Each new row is followed by what is left after taking away its nearest point in the smallest flat space through zero that holds the last named rows.
In the rows, 128 means zero.

z_537 (3 x 16):
[[149, 181, 115, 116, 170, 131, 65, 231, 106, 102, 149, 70, 163, 94, 101, 199],
[94, 142, 131, 125, 165, 64, 33, 202, 177, 127, 182, 64, 87, 143, 110, 185],
[75, 161, 84, 126, 114, 79, 71, 231, 182, 91, 177, 77, 121, 101, 115, 162]]
New rows:
[153, 127, 140, 129, 139, 129, 120, 61, 121, 97, 109, 108, 126, 115, 125, 148]
[136, 132, 125, 130, 125, 119, 118, 79, 137, 86, 118, 103, 125, 106, 125, 146]
[142, 153, 127, 112, 126, 120, 107, 142, 133, 135, 138, 137, 143, 114, 188, 87]
[146, 150, 135, 112, 134, 119, 102, 136, 131, 141, 138, 136, 138, 121, 187, 90]
[131, 175, 130, 71, 145, 109, 115, 87, 141, 142, 138, 89, 162, 145, 142, 145]
[123, 173, 120, 73, 128, 111, 131, 82, 146, 136, 135, 99, 165, 139, 146, 131]
[133, 134, 81, 90, 137, 107, 56, 129, 107, 100, 113, 132, 150, 126, 90, 181]
[124, 115, 83, 95, 117, 108, 84, 91, 115, 107, 104, 156, 140, 136, 101, 152]

z_364 (3 x 16):
[[95, 140, 141, 115, 145, 148, 170, 157, 116, 112, 177, 153, 132, 106, 202, 98],
[187, 135, 168, 133, 101, 125, 203, 224, 75, 134, 76, 118, 147, 76, 120, 163],
[156, 117, 141, 157, 124, 89, 149, 167, 98, 87, 101, 126, 73, 135, 121, 62]]
New rows:
[108, 122, 115, 114, 118, 145, 139, 115, 128, 166, 126, 113, 89, 163, 121, 79]
[115, 126, 122, 108, 112, 154, 152, 129, 122, 177, 120, 111, 107, 149, 121, 103]
[177, 140, 124, 160, 116, 113, 163, 135, 96, 118, 100, 114, 166, 118, 163, 131]
[156, 138, 109, 157, 125, 116, 135, 99, 116, 119, 118, 117, 163, 136, 164, 124]
[155, 89, 131, 103, 116, 111, 88, 174, 155, 115, 99, 134, 137, 143, 120, 177]
[135, 91, 130, 101, 127, 115, 93, 172, 156, 103, 124, 145, 129, 145, 149, 151]
[174, 142, 142, 162, 147, 125, 161, 123, 95, 102, 79, 140, 124, 130, 120, 83]
[149, 148, 131, 145, 154, 148, 144, 93, 117, 122, 104, 144, 151, 131, 131, 112]
[92, 99, 101, 162, 79, 82, 116, 168, 102, 108, 89, 114, 137, 97, 113, 102]
[69, 105, 94, 148, 86, 101, 108, 148, 117, 121, 114, 120, 158, 96, 130, 120]

z_649 (3 x 16):
[[168, 52, 81, 190, 159, 100, 142, 169, 105, 135, 148, 150, 61, 98, 134, 138],
[185, 68, 56, 194, 102, 184, 36, 183, 148, 140, 87, 44, 128, 80, 182, 182],
[142, 72, 164, 114, 70, 142, 92, 127, 155, 110, 124, 124, 94, 42, 81, 152]]
New rows:
[149, 146, 150, 105, 89, 86, 144, 203, 130, 140, 114, 84, 145, 129, 141, 126]
[149, 141, 152, 106, 95, 77, 155, 203, 125, 139, 121, 96, 135, 128, 135, 122]
[70, 136, 110, 117, 145, 79, 140, 125, 104, 150, 78, 80, 71, 164, 157, 124]
[71, 123, 126, 107, 123, 86, 127, 121, 115, 143, 75, 77, 65, 138, 141, 131]
[111, 68, 151, 122, 130, 133, 107, 107, 114, 111, 114, 124, 144, 151, 116, 170]
[109, 75, 145, 126, 142, 127, 117, 108, 108, 114, 117, 129, 146, 165, 122, 165]

z_308, 3 rows:
[[105, 181, 133, 138, 151, 126, 95, 126, 141, 184, 154, 123, 164, 187, 122, 198],
[113, 115, 113, 90, 142, 142, 154, 129, 76, 116, 137, 116, 127, 115, 124, 162],
[81, 153, 124, 140, 101, 143, 172, 130, 141, 164, 149, 139, 121, 158, 152, 186]]
New rows:
[199, 126, 123, 134, 137, 125, 106, 118, 124, 98, 134, 56, 128, 96, 102, 141]
[174, 137, 123, 150, 110, 133, 137, 120, 144, 116, 142, 68, 117, 110, 121, 161]
[121, 158, 60, 93, 117, 144, 110, 148, 135, 143, 164, 200, 144, 149, 105, 143]
[134, 143, 61, 94, 111, 141, 111, 148, 137, 126, 154, 202, 135, 132, 105, 114]
[123, 115, 118, 149, 143, 196, 131, 131, 145, 131, 155, 137, 134, 130, 141, 117]
[129, 113, 118, 144, 151, 194, 123, 131, 138, 127, 154, 133, 138, 128, 136, 115]

z_428:
[[110, 178, 129, 124, 93, 75, 146, 116, 120, 95, 171, 91, 102, 150, 125, 124],
[132, 127, 149, 126, 145, 121, 130, 91, 137, 116, 131, 49, 92, 136, 180, 133],
[129, 116, 139, 150, 129, 149, 117, 85, 171, 156, 182, 140, 68, 167, 154, 105]]
New rows:
[171, 91, 149, 157, 118, 172, 156, 118, 146, 104, 159, 84, 106, 102, 152, 107]
[165, 106, 136, 153, 101, 159, 161, 143, 131, 97, 157, 113, 130, 95, 120, 108]
[141, 91, 107, 120, 107, 94, 169, 158, 163, 123, 133, 118, 142, 165, 94, 152]
[146, 79, 112, 122, 119, 106, 165, 149, 170, 130, 128, 109, 136, 165, 108, 152]
[155, 164, 164, 152, 99, 171, 130, 102, 103, 155, 140, 129, 153, 164, 132, 122]
[156, 165, 164, 147, 101, 167, 132, 108, 95, 149, 127, 120, 164, 155, 131, 128]
[140, 122, 159, 156, 83, 86, 89, 113, 109, 79, 115, 104, 79, 170, 167, 169]
[145, 104, 149, 158, 88, 108, 82, 134, 108, 96, 98, 152, 105, 158, 145, 168]
[150, 106, 126, 122, 131, 123, 156, 142, 161, 113, 123, 122, 164, 111, 139, 151]
[146, 113, 126, 127, 122, 119, 156, 135, 169, 115, 144, 129, 150, 123, 137, 144]

z_152, 3 rows:
[[132, 172, 95, 174, 117, 111, 154, 137, 104, 119, 125, 110, 123, 124, 105, 119],
[114, 127, 101, 152, 175, 129, 120, 152, 71, 183, 111, 120, 115, 109, 113, 165],
[127, 126, 92, 54, 84, 151, 106, 142, 132, 155, 107, 164, 125, 141, 143, 134]]
New rows:
[115, 132, 200, 118, 126, 56, 134, 131, 64, 58, 133, 126, 91, 128, 130, 129]
[112, 133, 176, 90, 113, 66, 123, 142, 54, 80, 120, 141, 87, 131, 133, 138]
[140, 138, 120, 107, 156, 195, 102, 175, 170, 135, 134, 135, 130, 127, 127, 95]
[141, 149, 119, 134, 163, 186, 113, 175, 162, 128, 137, 123, 129, 123, 118, 92]
[106, 112, 138, 148, 77, 120, 150, 172, 112, 146, 185, 107, 170, 130, 125, 144]
[105, 103, 142, 137, 79, 124, 144, 171, 115, 150, 184, 111, 170, 131, 130, 147]
[104, 159, 114, 130, 101, 126, 147, 126, 117, 125, 131, 103, 161, 155, 116, 133]
[100, 135, 134, 120, 121, 132, 135, 122, 121, 134, 133, 106, 162, 152, 124, 142]
[140, 150, 129, 122, 130, 130, 182, 135, 127, 162, 118, 116, 144, 175, 171, 56]
[135, 135, 138, 123, 152, 133, 174, 136, 120, 176, 117, 115, 143, 170, 173, 68]
[115, 113, 135, 119, 112, 129, 122, 146, 122, 96, 136, 112, 151, 148, 146, 153]
[114, 119, 127, 127, 116, 127, 124, 150, 112, 102, 133, 109, 149, 145, 141, 156]

z_421 (3 x 16):
[[106, 182, 143, 231, 153, 142, 132, 105, 167, 156, 142, 115, 108, 124, 65, 146],
[199, 124, 90, 165, 139, 137, 162, 137, 159, 144, 190, 82, 131, 134, 157, 139],
[118, 126, 157, 196, 115, 128, 132, 143, 159, 65, 123, 87, 186, 124, 134, 208]]
New rows:
[119, 128, 127, 169, 104, 138, 124, 175, 121, 121, 72, 103, 111, 164, 104, 100]
[136, 120, 116, 156, 103, 138, 129, 179, 119, 124, 82, 99, 110, 166, 118, 94]
[133, 99, 141, 103, 160, 151, 143, 154, 177, 128, 137, 129, 118, 112, 108, 121]
[125, 99, 147, 103, 158, 150, 140, 154, 176, 122, 130, 131, 121, 111, 105, 125]
[148, 141, 128, 73, 144, 82, 99, 120, 137, 91, 138, 116, 130, 83, 139, 154]
[144, 158, 128, 95, 154, 86, 100, 111, 145, 109, 144, 117, 116, 82, 120, 148]
[119, 132, 124, 108, 141, 131, 137, 127, 127, 128, 89, 125, 137, 75, 200, 146]
[117, 148, 122, 130, 151, 136, 139, 118, 135, 147, 96, 126, 122, 75, 181, 139]
[135, 125, 124, 146, 148, 106, 118, 133, 91, 90, 135, 106, 131, 130, 141, 117]
[130, 132, 124, 147, 152, 107, 116, 128, 90, 101, 134, 112, 121, 130, 131, 108]
